The rows are grouped in 3 ways, from coarse to fine. Each group lies inside one group of the grouping before and may be the whole of it. The rows also spread widely along 7 directions, which tell nothing about the answers.
Some rows, each with its group in each grouping after it:
|  -51 | -271 |  -29 |  -74 | -127 |  -71 |  268 |    9 |  -17 |  124 |   59 | -220 |  -43 |  176 |  106 |  232 |   91 | -146 | => Q815 Q706 Q127
| -132 |    7 |  -88 | -162 |   67 |  171 |   28 |   -3 |   32 | -145 |   22 |  -27 | -119 | -144 |  105 | -114 |   34 |   93 | => Q815 Q666 Q769
|   60 |  114 |   88 |   -4 |   -8 |  -52 |  152 |  106 | -105 |  -66 |   89 |   -5 |   99 |    9 |   62 |  -15 |  117 |   35 | => Q216 Q340 Q710
|  -57 |  -63 |  -87 | -124 |  108 |  273 |  -27 |   28 |  108 |  124 | -282 |  -78 | -158 | -223 |  123 | -126 | -237 |  177 | => Q112 Q852 Q389
|   97 |   81 |   20 |  163 |  -92 |  190 |  -32 |   26 |  -47 |   30 |  100 |   59 |  -56 | -273 |  -34 | -155 |   -9 |    0 | => Q112 Q416 Q740
|  -44 |  -74 |   39 | -253 | -157 |  111 |   23 |  -91 |  154 |  140 |   66 | -158 |  -48 |   82 |  -68 |   50 |   50 | -126 | => Q216 Q44 Q650
| -61 | -78 |  13 |  51 | -21 |  59 | 232 |   6 |  10 | -60 | 123 | -16 |  90 |  55 |  14 |  14 |  82 | -18 | => Q216 Q611 Q265
|   82 |  269 |  164 |  189 |  108 |  -45 |   -9 |   50 | -134 | -214 |   30 |   89 |  161 |  -98 | -110 | -138 |  168 |  160 | => Q216 Q154 Q644
|  -25 |  165 |  117 |    3 |  -71 |  -30 |  -89 |  -27 |  -41 | -179 |  135 |   -2 |  113 |  -47 | -148 |  -69 |  284 |  -17 | => Q815 Q666 Q932
| -111 |  -58 | -212 | -319 |  -87 |  172 |  322 |  264 |   89 |  130 |  179 | -156 |  125 | -122 |  191 |   67 | -249 | -124 | => Q815 Q748 Q544
|  -15 |  -47 |    7 |  231 |  -25 |  132 |  -23 |  -99 |    3 |  -47 |  -57 |  -32 | -151 | -150 |   24 |  -34 |   67 |   56 | => Q815 Q748 Q138
|   80 |  119 |  161 |   67 | -121 | -180 |   88 |  110 | -287 | -188 |  224 |    9 |  116 |  125 | -100 |  -53 |  439 |  -18 | => Q112 Q416 Q458
|  -7 |   5 |   3 |  24 |  19 |  88 | 147 | 181 | -12 | 140 |   9 | -60 | 193 | -84 |  -9 | -11 | -94 | -15 | => Q112 Q363 Q356
|  -11 |  -93 |    6 |   71 | -113 |   -1 |  352 |   32 | -120 | -240 |  324 |   18 |   62 |   88 |  -24 |   21 |  235 |  -68 | => Q216 Q154 Q233
| -122 |  -74 |   21 |  -86 |   22 |  107 |  -15 | -128 |   75 |  -56 |  -74 |  -91 |  -99 |  -11 |   18 |   -7 |   81 |   58 | => Q815 Q189 Q282
|    3 |   78 |  163 |  -49 |  -13 |  -48 | -132 |  -26 |  -57 |  -81 |  -39 |  -66 |   48 |   58 | -126 |  -75 |  252 |   55 | => Q112 Q852 Q990
|  -12 | -136 |  112 |   18 |   33 |  -41 |   27 |  -15 |  -19 |  219 | -223 | -189 |   16 |  154 |  -38 |   93 |   31 |   -5 | => Q112 Q363 Q689
|  140 |   90 |  -10 | -126 | -164 |  -75 |  105 |  232 | -278 |   69 |   36 |   -8 | -257 |  -88 |  195 |  -85 |  136 |   17 | => Q112 Q416 Q803
|  163 |   25 |   11 |  178 | -114 |   44 |   17 |  139 | -164 |  125 |  -75 |   34 | -207 | -257 |   87 |  -64 |  -19 |   46 | => Q112 Q852 Q372
|   26 |   57 |   74 |   48 |   34 |   13 |   56 |  -23 | -153 | -213 |   22 |   33 | -204 |  -21 |  115 | -113 |  256 |  162 | => Q216 Q340 Q867
|   71 |    7 |   51 |  -88 | -179 |  -48 |  208 |  122 |  -33 |  114 |  185 |  -80 |   91 |   44 |    3 |   78 |   47 | -158 | => Q216 Q611 Q194
|  -19 |  -43 |   16 |  -52 | -155 |   83 |   13 |  -20 |  117 |  190 |   36 | -135 |   69 |  -70 |  -80 |   80 |  -64 | -156 | => Q815 Q666 Q932
|  118 | -242 |  -12 |  175 | -243 |   18 |  209 |   88 | -121 |  273 |  -22 |  -88 | -176 |  -46 |   60 |  140 |  -46 | -124 | => Q112 Q852 Q372
|  -19 |  -75 |   -2 |  182 | -109 |  153 |   20 |  -78 |   58 |   24 |   43 |  -72 |  -54 | -123 |  -32 |   13 |   30 |  -51 | => Q815 Q748 Q138
|  -21 |  -60 |   70 |  191 |  -52 |  -47 |  200 |   29 | -219 | -246 |  189 |   63 |   69 |  118 |  -60 |  -54 |  352 |   30 | => Q112 Q416 Q803
| -103 | -155 | -202 | -124 | -124 |  328 |  160 |   49 |  148 |   64 |  116 | -101 | -181 | -236 |  164 |  -21 | -179 |  -80 | => Q815 Q748 Q138
|  -47 |   38 |   64 | -180 |   26 |  -82 |   93 |   19 |  -91 | -113 |  -37 |  -57 | -122 |  122 |  127 |  -55 |  243 |  111 | => Q216 Q611 Q265
|  -78 |  -79 |   33 | -119 |   42 |  -73 |  279 |  122 | -137 |  -97 |   90 |  -88 |  201 |  221 |   28 |   45 |  186 |   16 | => Q112 Q416 Q740
|   -4 | -112 |   45 |  163 |  -13 |  141 |  194 |  -35 |   65 |   79 |   78 |  -67 |  149 |   12 |  -39 |   78 |  -85 |  -45 | => Q216 Q340 Q867
|  -21 |   73 |  100 |  159 |  145 |   46 |  -32 |   26 |  -84 | -121 |  -69 |   27 |   99 |  -59 |  -69 | -125 |  137 |  128 | => Q112 Q363 Q689
|  -95 | -102 | -177 |   62 |  -32 |  244 |  220 |   45 |  -12 | -131 |  193 |   48 | -114 | -241 |  121 |  -70 |  -41 |   -8 | => Q815 Q666 Q769
|  -42 |  -23 |   35 | -185 |  -51 |  -61 |  298 |   93 |  -57 | -142 |  209 |  -88 |  165 |  175 |  -10 |   49 |  166 |  -45 | => Q216 Q154 Q233
|   85 |   89 |   99 |  384 |   54 |   73 |  -88 |   -7 | -170 | -104 |  -56 |  115 |  -95 | -210 |  -61 | -175 |  167 |  117 | => Q112 Q363 Q689

New rows. What belongs after each?
|   25 |  -39 |  -21 |  274 |    5 |   63 |   97 |   -9 |  -77 |  -80 |   38 |   20 |  -70 | -179 |   69 |   -7 |   73 |   38 | => Q815 Q706 Q127
|  133 |  -26 |   17 |  216 |   17 |  119 |    6 |   58 |  -28 |  368 | -284 |  -86 |  -69 | -193 |   73 |    0 | -258 |   58 | => Q112 Q416 Q458
| -20 | -85 |  56 |  21 |  -4 |  64 |  24 | -71 | -40 |  27 | -76 | -84 | -81 |  40 |   4 | -39 | 113 |  51 | => Q112 Q416 Q740
|  -36 |  -72 |   68 |  -22 | -113 |  110 |   17 | -170 |   16 | -163 |  115 |  -40 | -225 |   22 |  -67 |  -90 |  240 |   13 | => Q216 Q154 Q644
|   19 |  164 |  123 |  -40 | -181 |  -47 |  -70 |   20 |  -28 |  -69 |  227 |  -41 |  156 |  -49 | -186 |  -17 |  243 | -136 | => Q815 Q666 Q932
| -28 | -48 |  11 |  49 | 111 |  31 | 165 | 147 | -72 |  53 | -83 | -55 | 129 |  -2 |  38 |  10 | -38 |  50 | => Q112 Q363 Q689
|  -28 |   84 |  -92 |  -20 |  -74 |   15 |  262 |  228 | -143 | -185 |  283 |   65 |  118 | -146 |   67 |  -27 |   99 |  -55 | => Q815 Q666 Q932
|   22 | -117 |   66 |  168 | -208 |  133 |    8 |  -76 |  -17 |   17 |  191 |  -31 |  -81 |  -54 | -153 |  -44 |  179 | -151 | => Q112 Q363 Q689
|  -47 | -124 |  -55 |   14 |  -36 |  140 |  241 |  151 |  -22 |   38 |  152 |  -44 |  118 |  -49 |    2 |   10 |  -47 |  -93 | => Q112 Q363 Q689
|   73 |  -17 |   14 | -169 | -178 |    6 |   95 |   49 |  -23 |  138 |   46 |  -93 | -233 |  -26 |  118 |   13 |   53 |  -76 | => Q216 Q611 Q194
|  -51 |   90 |  -64 | -295 |   37 |  124 |  178 |  180 |   74 |   -6 |   91 |  -40 |   82 |  -99 |  125 |  -66 | -113 |   25 | => Q216 Q611 Q194
|  -13 | -154 |  -97 |  248 |   55 |   76 |  363 |  158 | -193 | -147 |   42 |   79 |   50 |  -86 |  100 |  -18 |   25 |  104 | => Q112 Q852 Q389
|    3 |    3 |   12 | -146 | -114 |   22 |  176 |   29 |  -65 | -140 |  184 |  -40 | -107 |   20 |   40 |  -53 |  179 |  -19 | => Q216 Q154 Q233
|   -7 |   27 |   -5 |   62 |   39 |  115 |  150 |  194 |  -31 |   37 |   96 |  -12 |  219 | -124 |  -39 |  -43 |  -84 |  -28 | => Q112 Q363 Q689
|   1 |  -7 |  78 |  76 | -16 | -21 | 123 |  -7 | -37 |  12 |   4 | -35 |  24 |  52 |  14 |   8 | 108 |  17 | => Q216 Q611 Q265
|  -45 |   58 |  -20 | -297 | -141 |  150 | -156 |  -43 |  135 |  125 |  -33 | -133 | -209 | -161 |   20 |  -66 |   -9 |  -55 | => Q815 Q666 Q932
|  -24 |  190 |   52 |   63 |  131 |   61 |  -17 |  112 |   54 |   18 |  -79 |  -62 |  303 | -146 |  -35 |  -24 | -100 |   84 | => Q815 Q748 Q138
|   66 |  184 |   33 |  188 |  104 |   59 |  -87 |   38 | -105 |  -36 | -178 |   79 | -128 | -314 |  102 | -122 |  -21 |  193 | => Q815 Q189 Q282
|  -19 |  -82 |   35 |  -65 |  -58 |  -88 |  240 |  174 | -174 |  -40 |  135 |  -76 |   82 |  145 |   15 |   49 |  203 |  -71 | => Q112 Q363 Q689
|   35 |   44 |  -39 |  153 |   93 |   27 |  221 |  215 | -214 |  -62 |  -16 |   89 |   57 | -126 |  132 |  -92 |    3 |  138 | => Q112 Q416 Q803
|   40 |  -22 |   58 |  -64 |  -30 |  -54 |  236 |  115 | -100 |   54 |   55 |  -97 |   54 |  103 |  107 |   90 |   59 |   -9 | => Q216 Q340 Q867
|   -9 |   40 |   32 |  374 |  -31 |  -35 |  123 |  -34 | -247 | -424 |  216 |  182 |  -57 | -105 |  -37 | -103 |  420 |   70 | => Q815 Q666 Q932
|   51 |  101 |   26 |   -4 | -155 |  -85 |  107 |  135 | -151 | -151 |  304 |   -7 |   34 |  -74 |   24 |   -1 |  272 |  -87 | => Q815 Q706 Q127
|   33 |  123 |   20 | -169 |  -55 |  164 |  -49 |  -18 |   90 |    7 |   35 |  -51 | -119 | -173 |    7 | -137 |  -28 |   34 | => Q216 Q154 Q233
| -121 |  -55 |  -53 | -144 |   21 |   78 |  205 |  136 |  -90 | -170 |  130 |  -22 |   -4 |   24 |   74 | -101 |  194 |   51 | => Q112 Q363 Q356
|    0 |   41 |   78 |  -25 |  -66 |   64 |  105 |   85 |   -2 |   32 |  184 |  -63 |  299 |   14 | -134 |   -8 |   38 |  -90 | => Q112 Q416 Q740
| -122 | -111 |   19 | -193 | -152 |  264 |  -47 |  -87 |  199 |   40 |  196 | -136 |   24 |  -21 | -174 |  -74 |   54 | -166 | => Q112 Q363 Q689
|   65 |  -39 |   99 |   56 | -132 |  -26 |  117 |  -12 |    3 |  119 |   73 |  -74 |   41 |   52 |  -46 |   79 |   67 | -103 | => Q216 Q611 Q194
|  -42 |   32 |  217 |   -6 |   95 |  -82 | -145 |  -82 |   -3 |   75 | -255 | -149 |   95 |  174 | -135 |  -25 |  213 |  111 | => Q112 Q363 Q356
|   67 |  121 |  -54 | -310 |  -75 |  196 | -112 |  165 |   58 |  321 | -169 | -110 | -202 | -265 |  158 | -136 | -253 |   37 | => Q112 Q416 Q803
|   38 |  -91 |   16 | -251 | -194 |  -30 |  228 |   88 |  -38 |  118 |  125 | -163 | -114 |  115 |  141 |   91 |   71 | -121 | => Q216 Q340 Q710
|   45 |   68 |  -14 |  -48 | -205 |   28 |   81 |  112 |  -79 |   28 |  245 |  -33 |    9 | -141 |   -8 |    3 |   73 | -150 | => Q815 Q666 Q769
|   35 |   57 |  106 |  -20 |  -85 |  124 |  -38 |  -71 |  110 |   87 |   44 |  -87 |   31 |  -72 | -137 |  -33 |  -27 |  -43 | => Q216 Q154 Q644
|   73 |    7 |   21 |   30 | -112 |   94 |  117 |   34 |  -65 |    2 |  130 |  -13 | -139 |  -95 |   87 |  -38 |   60 |  -15 | => Q216 Q340 Q867
| -130 | -166 | -152 | -304 | -130 |  134 |  316 |  129 |   44 |   24 |  201 | -121 |  -45 |  -25 |  158 |   92 |  -67 | -126 | => Q815 Q189 Q282
